The rows are grouped in 4 ways, from coarse to fine. Each group lies inside one group of the grouping before and may be the whole of it. The rows also spread widely along 15 directions, which tell nothing about the answers.
In the rows, 128 means zero.
Known rows, each followed by its group in each grouping:
[125 124 156 118 144 119 122 105 110 114 141 119 130 133 126 131 137  94
 140 145 135 142 113 117 128 122 102 122 110 115 122 138 126 115]
Tov voze mavig Z_391
[147 144 162 139 129 142 110 121 122 103  99 145 135 150 137 146 134 106
 156 141 114 137 129  95 136 144 121 103 104 118 124 115 156 120]
fetu vafe vobet Z_454
[194 127 163 141 125  62 142 157  96 131 132 134 110 114  87 107 145 144
 104 104 125 132 143 144 128  95 166 154 114 108 139 151 155  82]
Tov duv kap Z_826
[155  63 150 126 173 131 175 103  73 158 173  98 157 105 154 130 161 103
 123 151 123 122  83 140 174 121 102 113 161 121 152 186 157 134]
fetu desu Fasi Z_359
[132 147 157 128 126 121  97  97 121 112 135 142 132 128 109 152 138 126
 129 134 116 135 139 125 124 143  99 118 124 118 134 118 141 120]
Tov Dero Fozog Z_925
[142 131 118 114 132 117 122 130 138 124 117 128 130 114 112 127 141 106
 148 148 120 129 159  93 130 128 108 132  92 105 131 135 128 124]
fetu Levo fof Z_189
[ 90 120 139 106 110 102 125 136 151 150 131 121 152 142 129 133 170 152
 143 116 113 132 145 159 122 141 116 114 145 102 162 117 107 153]
Tov Dero zop Z_22
[134 115 173 107 140  87 129 126 130 168 113 141 135 131 125 116 165 128
 122 115 116 153 170 146 117 141 169 114 120 109 140 140 140 118]
fetu zutu pimu Z_822
[ 91 133 111 125 146 125 122 107 107 151 140 122  70 136 113 117  88 109
 139 100 139 159 124  96 142  94 102 157 130 145 112 129  98  82]
fetu desu Fasi Z_101
[174 110 166 148 137  84 133 136 107 151 117 154 110 130  96 123 126 110
 119 132 101 158 139 126 118 115 178 159 124 123 121 128 151  96]
Tov Dero Fozog Z_875
[ 96 124 173 131 120 130  93  78 160 131 129 142 123 134 177 154 119 115
 152 140 129 139 123 120  77 136 105 126 125 148 121 148 155 129]
fetu Levo tokeb Z_548
[175 154 161 142 159 116 110 108 102  94 128 126 127  93 155 130  98 134
 185 126 155 126 128  94 106 132 146 103 104 175  97 159 156  59]
fetu desu suda Z_331
[ 97 135 128 134 110 139 125 128 118 106 116 131 126 157 144 150 148 135
 142 120 118 135 114 114 149 124  99 112 137 110 137 105 128 137]
Tov duv dat Z_127
[154 172  96 133 126 131 119 124 111  88 135 126 122  99 114 143 119 156
 141 140 130 128 140  97 123 149 112 122 119 122 115 116 158  98]
fetu zutu pimu Z_407
[109 133 158 140 127 116 113 119  91  97 137 139 124 158 109 152 150 122
 113 129 123 159  78 121 153  96 136 114 149 129 139  72 154 100]
fetu Levo fof Z_695
[123 139 139 129 108 125  98  86 143 105 161 128 133 137 125 160 123  96
 111 118 152 111 122  83 146 117  55 155  89 117 112 134 117 127]
Tov voze tif Z_634
[125 108 117 157 111 133 192 150  71 114 117 118 131 141 151 126 105 116
 123 143  99 139  72 125  98 141 122 145 138  93 113 148 166 144]
Tov Dero zop Z_66
[129 141 163 123 137 111 134 129  80 110 135 115 128 152 112 116 125 117
 148 127 129 147 103 151 125 133 112 101 127 104 135 120 130 103]
Tov duv Zal Z_503
[ 85 104 147  94 162 122 131  99 104 153 121 122 163 137 144 136 183 112
 141 117 126 149 147 124 174 149 124  76 137 117 134 128  94 137]
Tov duv dat Z_29
[119 118  97 148 110 112 186 135  49 121 128 121 130 108 112 129 127 134
  65  88 108 122 105 110 134 124  99 157 129  90 119 163 145 133]
Tov Dero Fozog Z_925
[186 154 130 119 136 133 139 137 155  68 171  95 110 127 212 144 203 146
 145 156 203 142  98 102 158  98 163  88 103 129 117 130 188  61]
fetu Levo fof Z_695
[ 90 133 137 109 136  95 141 136 101  93 106 112 141 105 145 117 167 145
 145 134 125 149 118 133  83 123 144  99 119 116 123 147 135 119]
Tov voze mavig Z_391
[141 120 153 143 116 115 121 130 118 117 115 143 133 116 121 143 152 141
 130 138  93 119 123 134 114 114 110 127 140 112 162 139 174 139]
fetu Levo fof Z_695
[180 137 162 129 140 121 131 114 125 134 150 121 124 129 145 121 104 113
 155 142 146 132 132 128 108 153 128 124 106 122 115 154 160  94]
fetu zutu pimu Z_822
[122 138 142 113 120 101 124 123 139 134 125 137 117 150 119 131 152 114
 113 138 126 169 146 124 114 141 154 134 109  98 115 107 132 115]
Tov Dero zop Z_66
[ 93 125 148 130 118 137 104 124 154  68 137 115 145 153 159 157 140 112
 193 179 131 131  73 110 111 101  88 114 122 134 130 100 127 136]
Tov voze tif Z_634
[ 89 145 146 131  90 110 118 151 119  67 111 130 152 166 103 145 137 124
 136 146 107 134  87 124 105 112 102 119 111  92 141  73 139 141]
fetu zutu pimu Z_822
[104 116 152 127  96  94 114 169 159 116  90 147 148 176 114 141 181 120
 140 116 105 134 136 109 156  94 141 128 105  97 151  77 104 148]
Tov voze tif Z_634
[125 130 155 125 116 141  97 115 184 114 151 121 137 154 175 160 156 126
 179 130 153 112 127 116 150 119  85 110 116 134 143 122 115 125]
Tov Dero Fozog Z_875
[137  97 134 123 102 116 172 150 129  90 159  98 193 154 159 148 162  97
 124 183 141 123  63 119 126 132 119 124 101  81 124 111 155 156]
fetu zutu pimu Z_822
[156 127 170 129 131  89 107 120 100 132 158 127 132 120  62 124 117 126
 129 147 103 131 113 165 114 118 103 139 145 112 162 120 150 114]
fetu desu Fasi Z_101
[187 111 193 129 137  96 112 131 129 130 161 138 134 150 105 145 200 120
 109 151 127 146 111 153 178  95 160 112 143 108 173  93 177 101]
fetu Levo fof Z_695
[195  89 145 151 148  99 174 145  87 123 172  95 128 112 132 108  93  86
 147 149 151 116  69 110 131  81 125 167 107 135 114 176 148  81]
fetu desu Fasi Z_101
[124 152 152 123 141  90 128 109  63  78  96 127 154  74 116 121 141 136
 119  93 123 113 149 107  90 132 106 100  82 118 111 188 137 103]
Tov Dero Fozog Z_875
[134 115 132 131 131  90 119 154 114 100 106 141 135 104  87 140 191 156
 133 149  86 136 138 127 140  89 140 127 143 113 163 113 143 130]
Tov duv kap Z_826
[129 105 153 129 145 115 140 115 103 124 121 139 127 129 144 142 176 111
 108 150 116 163 108 115 136 111 160 116 135 120 130 127 172 116]
fetu Levo fof Z_695
[122 132 153 120 130 108  93 113 127 113 108 136 128 116  81 125 115  98
 164 135 100 110 163 109 112 110  56 141  91 108 143 153 100 133]
Tov duv dat Z_127
[ 95 140 154 146 140 161 119 113  79  91  87 134 151 154 159 143 102 108
 192 109 117 120 100  92 142 149  87  78 119 140 115 124 116 129]
Tov voze mavig Z_391

New rows. What belongs after each?
[127 131  94 153 125 128 135 105  96  76 134 134 108  92 139 163 144 126
  90 136 129 137 100  57 134  93 111 164 117 134  92 144 164 109]
Tov voze tif Z_634
[157 117 133 126 163 138 105 103 135 144 149 132  99  87 130 147 178 164
 153 171  99 142 144 146 147 118 117 113 185 140 174 144 178 119]
fetu desu Fasi Z_359
[135  99 164 120 115  98 127 137 142 102 155 116 146 137 116 143 191 114
 123 188 112 137  88 155 118  92 110 138 132  88 165 119 157 150]
Tov voze mavig Z_391
[ 92 133 138 112 151 119 117  90 119  98 112 126 128 113 152 135 132  90
 149 139 142 153 136  77  98 123 115 119  81 137  84 154 112 102]
Tov Dero Fozog Z_875
[118 144 197 121 142  99 118 129  75  78  78 135 165 123 143 125 175 146
 157 110 112 130 130 144 109 134 142  51 116 117 141 143 150 114]
Tov duv dat Z_127
[122 110 163 126 144 121 136 115  97 150 111 136 137 160 128 126 117  83
 138 122 120 152 123 108 147 139 135 116 112 118 116 124 122 118]
fetu desu suda Z_331
[126 141 130 133 120 116 122 125 127 120  85 150 146  92 172 154 198 185
 120  74 117 113 184 105 140 147 144  90 125 129 135 160 150 131]
Tov Dero Fozog Z_875
[179 127 171 136 138 108 115 148 139 140 115 141  90 149 106 112 129 102
 153 110 125 126 160 110 157  83 123 145  92 114 148 141 130  88]
fetu zutu pimu Z_822
[ 98 124 144 137 119 129 124 110 114  98 124 132 145 141 157 161 154 121
 125 111 132 129 104  97 145 116 106 114 120 129 120 123 129 127]
Tov Dero Fozog Z_875
[159 120 163 131 127 108 131 148 139 147 109 141  87 159 133 116 155 108
 125 127 121 154 140 124 141  94 156 139 109 102 140 133 156 104]
fetu desu Fasi Z_101
[ 85 131 155 145 112 139 136 113 110 122 128 131  90 175 176 144 119 129
 121 115 133 167  73 130 112 114 132 125 152 132 119 115 164 111]
fetu desu suda Z_331
[108 106  92 142 131 110 159 134  95 160 113 146 121 115 135 142 152 155
  96 110 104 169 130 104 144 134 193 140 168 136 117 107 154 118]
fetu Levo tokeb Z_548
[112  92 129 154 111 129 135 156 111 137  89 155 124 167  97 150 148 104
 120 121  73 132 114  94 187  86 111 151 139 103 160  92 126 157]
fetu desu suda Z_331
[121 137 110 129 148 159 115 130 144  84 132 117 116 130 165 155 163 141
 202 172 130 146 109 102 152 113 118  93 146 145 134  99 134 107]
Tov Dero Fozog Z_875
[125 130 155 105 116  75 109  88 127 148 162 136 120 109  86 138 171 139
  58 121 125 148 158 155 111 129 112 153 129  93 141 146 146 126]
Tov duv kap Z_826
[108 152  80 122 141 164 122  93  95 121 140 133 139 108 115 169 155 165
 129 155  95 153 137 122 157 192 101  92 185 116 135  87 149 145]
Tov Dero Fozog Z_925
[141 146 149 149 137 112  96 117 104  89  97 150 118  78  93 136 108 146
 171 152  76 121 146 121  66 119  98 134 130 140 139 154 158 115]
Tov Dero Fozog Z_925
[105 127 102 129 117 128 159 135 105 157 136 120 129 155 146 131 117 143
 128 108 130 152 109 124 147 160 144 122 153 119 118  99 128 124]
fetu desu Fasi Z_359
[163 119 183 121 151 110  99 119 149 172 121 147 128 149 129 128 147 117
 176 120 122 139 177 137 155 145 144 106 127 133 146 127 116 108]
Tov duv Zal Z_503
[123 127 146 119 143 104 130 124  89  93 106 126 136 102 116 126 165 124
 131 137 109 133 135 119 118 110 111 109 111 105 135 157 140 121]
Tov duv dat Z_127
[201 142 148 140 113  77 131 110 103  97 192 125  85 104  83 137 148 121
  43 157 144 150 104 137 105  91 124 188 114  92 121 148 201  79]
Tov duv Zal Z_503
[133 147  93 124 104 114 154 129  96  91 177  90 139 119  97 129 105 120
 112 131 147 112  95 118 123 129  57 153 102  85 118 135 119 119]
Tov Dero Fozog Z_875
[169 133 123 162 115 116 147 164  95  94 104 140 158  94 136 151 167 194
 144 136  86 115 122 135 121 144 159 104 163 123 151 124 188 132]
Tov Dero Fozog Z_925
[148 183 101  96 130 117 123 115 135  92 153 101 116  80 164 136 199 198
 125 113 171 127 171 131 134 147 120  83 121 111 130 158 155  91]
Tov duv dat Z_29
[164 140 110  96 142 141 137 129 162 155 194  91 121 151 163 132 169 148
 161 159 173 155 127 149 183 161 142  91 151 111 143  94 138  98]
fetu desu Fasi Z_359
[148  97 131 113 119  81 149 142 154 187 171 117 113 139 108 114 146 123
 105 130 134 150 141 149 134 109 150 175 133 102 144 128 125 113]
fetu zutu pimu Z_407
[ 93 153 140  97 135  97  95 100 127  88  90 153 143 118 128 158 221 124
  86 125 133 170 168  78 139 132 166  94  86 110 102 101 134 116]
Tov voze mavig Z_391
[141 111 140 119 113 117 133 121 141 115 151 119 157 144 127 145 143  81
 125 173 133 130 105 106 126 129 102 140  95  93 126 118 144 141]
fetu Levo fof Z_189
[131 113 147 137 152 143 113 115 126 134 139 139  94 160 114 145 136  97
 159 177 102 173 106 124 150 109 125 136 159 127 140  91 139 114]
Tov Dero zop Z_22
[135 164  92 119 114 124 134 155 144 109 118 117 116 125 149 128 158 168
 156 114 142 133 156 107 139 141 135 110 114 108 124 119 128 112]
Tov voze tif Z_634
[ 96 123 106 140 132 137 113  81  80 102 136 133 133  93  88 162 104 110
 111 143  95 121 107  83 130 120  46 154 136 129 126 137 136 143]
fetu desu suda Z_331
[139 111 122 119 181 127 136 120  87 171 108 130  97 108  91 101 111 103
 174 133  91 148 173 118 146 133 104 130 137 121 138 163 102 111]
Tov duv Zal Z_503
[173 153 155 121 129  69 137 133  78 140 132 132 118 104  75 104 143 155
  88 106 117 149 157 164 103 150 162 131 126  91 135 144 162  95]
Tov voze mavig Z_391
[100 138 132  95 126 108 136 151 150 112 109 108 130 122 148 113 180 154
 173 153 115 146 149 158  83 134 126  92 121  93 152 140 128 134]
Tov Dero Fozog Z_925
[143 135 131 136 127 123 152 123  80  99 120 124 143 109 144 136 142 137
 111 140 116 132 105 119 113 148 126 108 125 105 120 148 183 126]
fetu desu Fasi Z_359
[120  85 128 132 130 124 147 139 125 150 146 127 130 162 114 142 143  96
 130 156 109 152  97 116 167 104 128 151 146 110 142  91 126 136]
fetu zutu pimu Z_822
[148 145 106 135 123 121 153 149  86  81 156 106 141 123 117 142 152 152
 123 151 133 146  77 121 145 126 141 115 146 113 130  90 166 101]
fetu vafe vobet Z_454
[141 133 153 136 125 110 113 112 104 103 123 135 112 117 100 133 127 109
 119 117 118 115 137 107 128  98  71 148  97 108 134 164 135 117]
Tov duv kap Z_826
[130 123 132 136 132 142 142 147 109 123 101 131  83 153 132 120 147 119
 151 137  98 146 127 125 149 100 104 125 136  94 152 138 143 125]
Tov duv dat Z_127
[122 149 119 144 123 126  94 125 130  98 100 155 116 106 120 160 150 168
 147 149  90 141 137 104 119 122 135 120 151 142 140  99 168 123]
fetu desu Fasi Z_359
[ 85 123 129 140 106 160 163 166 115 104  56 137 136 200 188 132 133  95
 171 135 106 151  94  89 131 140 138  90 103  92 115  96 141 153]
fetu Levo fof Z_695
[151 125 150 115 162 120 118 100 125 125 142 123 131 128 143 135 141  95
 160 149 152 148 140  99 150 133 135 112 105 137 104 133 120  91]
Tov duv dat Z_29
[169 140 166 145 124 111 130 113 139 109 145 140  79 131 179 145 159 136
 104 148 152 173 111 124  92 110 185 140 125 134 101 141 203  73]
Tov Dero Fozog Z_925
[126 144 179 115 120  79 131 141 108 106 147 112 117 145 128 116 169 161
 125 124 140 157 101 187 100 108 156 102 145 106 150 118 156  93]
Tov duv dat Z_29
[152 135 181 119 152  79  90 110 136  94 131 137 105  98 118 131 172 126
 131 157 134 155 134 119 100  76 158 126 105 143 130 142 166  73]
fetu desu Fasi Z_359
[ 85 102 119 150 110 149 135  79 112 142 140 142 129 129 161 172 122 118
  94 121 108 130  99  98 130 141  77 158 156 126 115 147 149 167]
Tov voze tif Z_634
[115 120 155 119 140 125 122 123 132 139 111 133 122 139 139 127 141 119
 158 129 113 139 145 124 126 126 116 113 123 118 142 138 131 126]
fetu zutu pimu Z_822
[129  92  85 140 130 120 159 128 116 137 118 136 134 105 121 146 140  98
 109 154  99 142 133  69 137 121 129 177 116 112 104 140 129 144]
Tov Dero zop Z_22
[136 116 137 136 126 131 118 163 172 107  88 143  90 137 168 143 207 144
 163 152 107 145 140 104 146  67 155 117 131 123 164 122 170 119]
fetu Levo fof Z_189
[ 66 147 126  92 126 101 115 115 126 118 109 121 145 101 137 129 175 167
 137 114 121 143 156 138  91 142 123  87 132 118 144 134 128 132]
fetu Levo fof Z_189
[109 140 122 123 129 118 134 118  92  97 142 119 127 119 127 145 172 150
 105 127 130 149 103 126 140 121 124 112 146 113 132 115 149 116]
Tov voze mavig Z_391
[111 109 152 142 155 149 122  76  98 157 121 143 109 114 140 138  91 107
 159 140  90 143 130 126  96 152  85 133 156 141 123 173 143 134]
Tov Dero Fozog Z_875
[215 129 138 168 140 140 152 137 104 129 116 137  94 127 163 125 102 103
 148 109 143 117 135  72 158 122 137 149  92 132  97 176 161  82]
Tov voze mavig Z_391
[ 97 128 139 115 115  86 105  98 159 151 140 141  70 104 121 136 176 147
  75  89 129 148 172 127 109  76 111 174 124 120 140 169 129 108]
Tov Dero Fozog Z_875
[117 120 149 119 147 115 137 112  99 116 108 128 116 134 139 122 143  79
 112 120 138 148 124  83 139 101 123 126  81 112 104 155 132 104]
fetu desu Fasi Z_101
[144 102 137 138 145 107 135 142 115 138 126 139 104 126 106 131 155 125
 129 149 100 156 123 120 146  86 155 147 148 125 147 116 152 105]
fetu zutu pimu Z_407
[ 89 141  72 146 109 135 151 140  92  87 133 112 131 131 149 151 120 147
 126  96 146 124  81  68 164 107 107 131 129 139 105 102 120 109]
fetu desu Fasi Z_359
[194 124 140 159 167 138 128 133  59 119 113 142 118 117  50 119  72  87
 184 175  67 131 125 113 140 134  93 138 134 117 139 125 140 109]
Tov Dero Fozog Z_925
[141 149 114  97 165 116 127 111 112 123 165 103 139 115 109 123 132 122
 168 166 150 166 137 126 132 165 141  99 126 127 107 100 109  83]
Tov Dero Fozog Z_925
[187 102 133 151 127  94 128 133 140 170 156 150 103 134  83 139 120 104
 108 144 111 151 140 107 150 107 160 200 133 125 124 108 137 102]
Tov Dero zop Z_22
[138 150  94 137 106 122 131 136 114  85 120 144 144 126 114 169 181 149
  92 147 112 150 128  92 155 147 150 121 127  97 116  74 162 129]
Tov Dero Fozog Z_875
[144 123 157 119 120 103 131 126 149 109 148 102 140 114 167 122 131 118
 158 140 156 108 114 125  89 110  99 130  88 122 125 179 143 113]
fetu desu Fasi Z_101
[ 95 134 133 141 130 129 106 105 117 139 105 150 139 119 146 150 103 150
 170 113 108 140 135 106 106 157 137 111 155 166 119 113 136 121]
fetu Levo fof Z_189
[143 118 124 137 112  91 126 127 108 122 148 148 124 134  52 153 154 111
  68 163  92 163 115 122 141 113 137 174 137  88 134  76 150 129]
Tov Dero Fozog Z_875
[155 136 121 134 179 126 131  93  86 123 138 129 128  87 143 136 107 125
 167 155 135 163 133  93 114 165 169 113 138 169  80 137 145  74]
Tov Dero zop Z_66
[124 107 158 115 136 112 134  79 137 167 166 119  83 127 157 123 136  90
  87 111 158 149 134 121 118 100 102 163 106 118 120 193 145 100]
fetu Levo tokeb Z_548
[194 148 143 144 127 125 111 106 123 124 149 136 132 100 128 148 126 141
 135 127 133 108 149 113 134 157 108 132 120 127 125 152 164 110]
Tov voze mavig Z_391
[123 112 163 130 147 128 127 111 108 166 115 143 131 149 139 134 141 122
 147 104 110 146 144 135 154 151 135 102 148 128 137 130 124 124]
Tov Dero Fozog Z_875
[135 146  92 128  89 121 113 147 179 120 126 139 146 138 127 159 153 152
 146 146 120 127 154  98 139 156 128 140 119 105 127  80 128 150]
Tov voze tif Z_634
[103 144 100  99 158  84 112 114  96 133 138 123 145  80  73 126 143 169
 151 136 115 161 163 135 119 155 151 110 157 142 125 101 100 101]
Tov duv kap Z_826
[ 78 129 137 123  91  92 106 111 136 121 141 134 182 132 129 166 150 155
 107 101 131 120 114 120 125 141 119 122 134 133 132  91 120 146]
fetu desu Fasi Z_359
[184 103 150 136 134 113 163 155 105 164 159 117 124 157 118 119 157 126
 125 123 124 139 114 161 182 124 145 127 153  94 159 121 143 111]
Tov Dero Fozog Z_875
[195 121 158 143 134 112 156 168 102 102 142 107 132 139 139 115 143 128
 160 150 134 123  85 140 145 105 143 110 122 110 148 134 172  95]
fetu desu Fasi Z_359
[150 130 131 160  95 116 107 120 153 109 120 158 135 128 146 172 127 131
 128 128 125 119 136  74 127 125 133 161 111 142 104 113 149 123]
Tov duv dat Z_127
[149 157 169 121 123  97  89 132 145 127 134 142 112 151 101 136 171 147
 131  92 138 139 164 135 166 108 138 112 119 120 154  94 119  86]
Tov Dero Fozog Z_925
[141 126 165 120 126 114 138 108 109 120 146 119 141 142 136 131 134 107
 127 163 127 146 108 150 100 155 116 117 122  94 122 139 158 129]
Tov duv dat Z_29
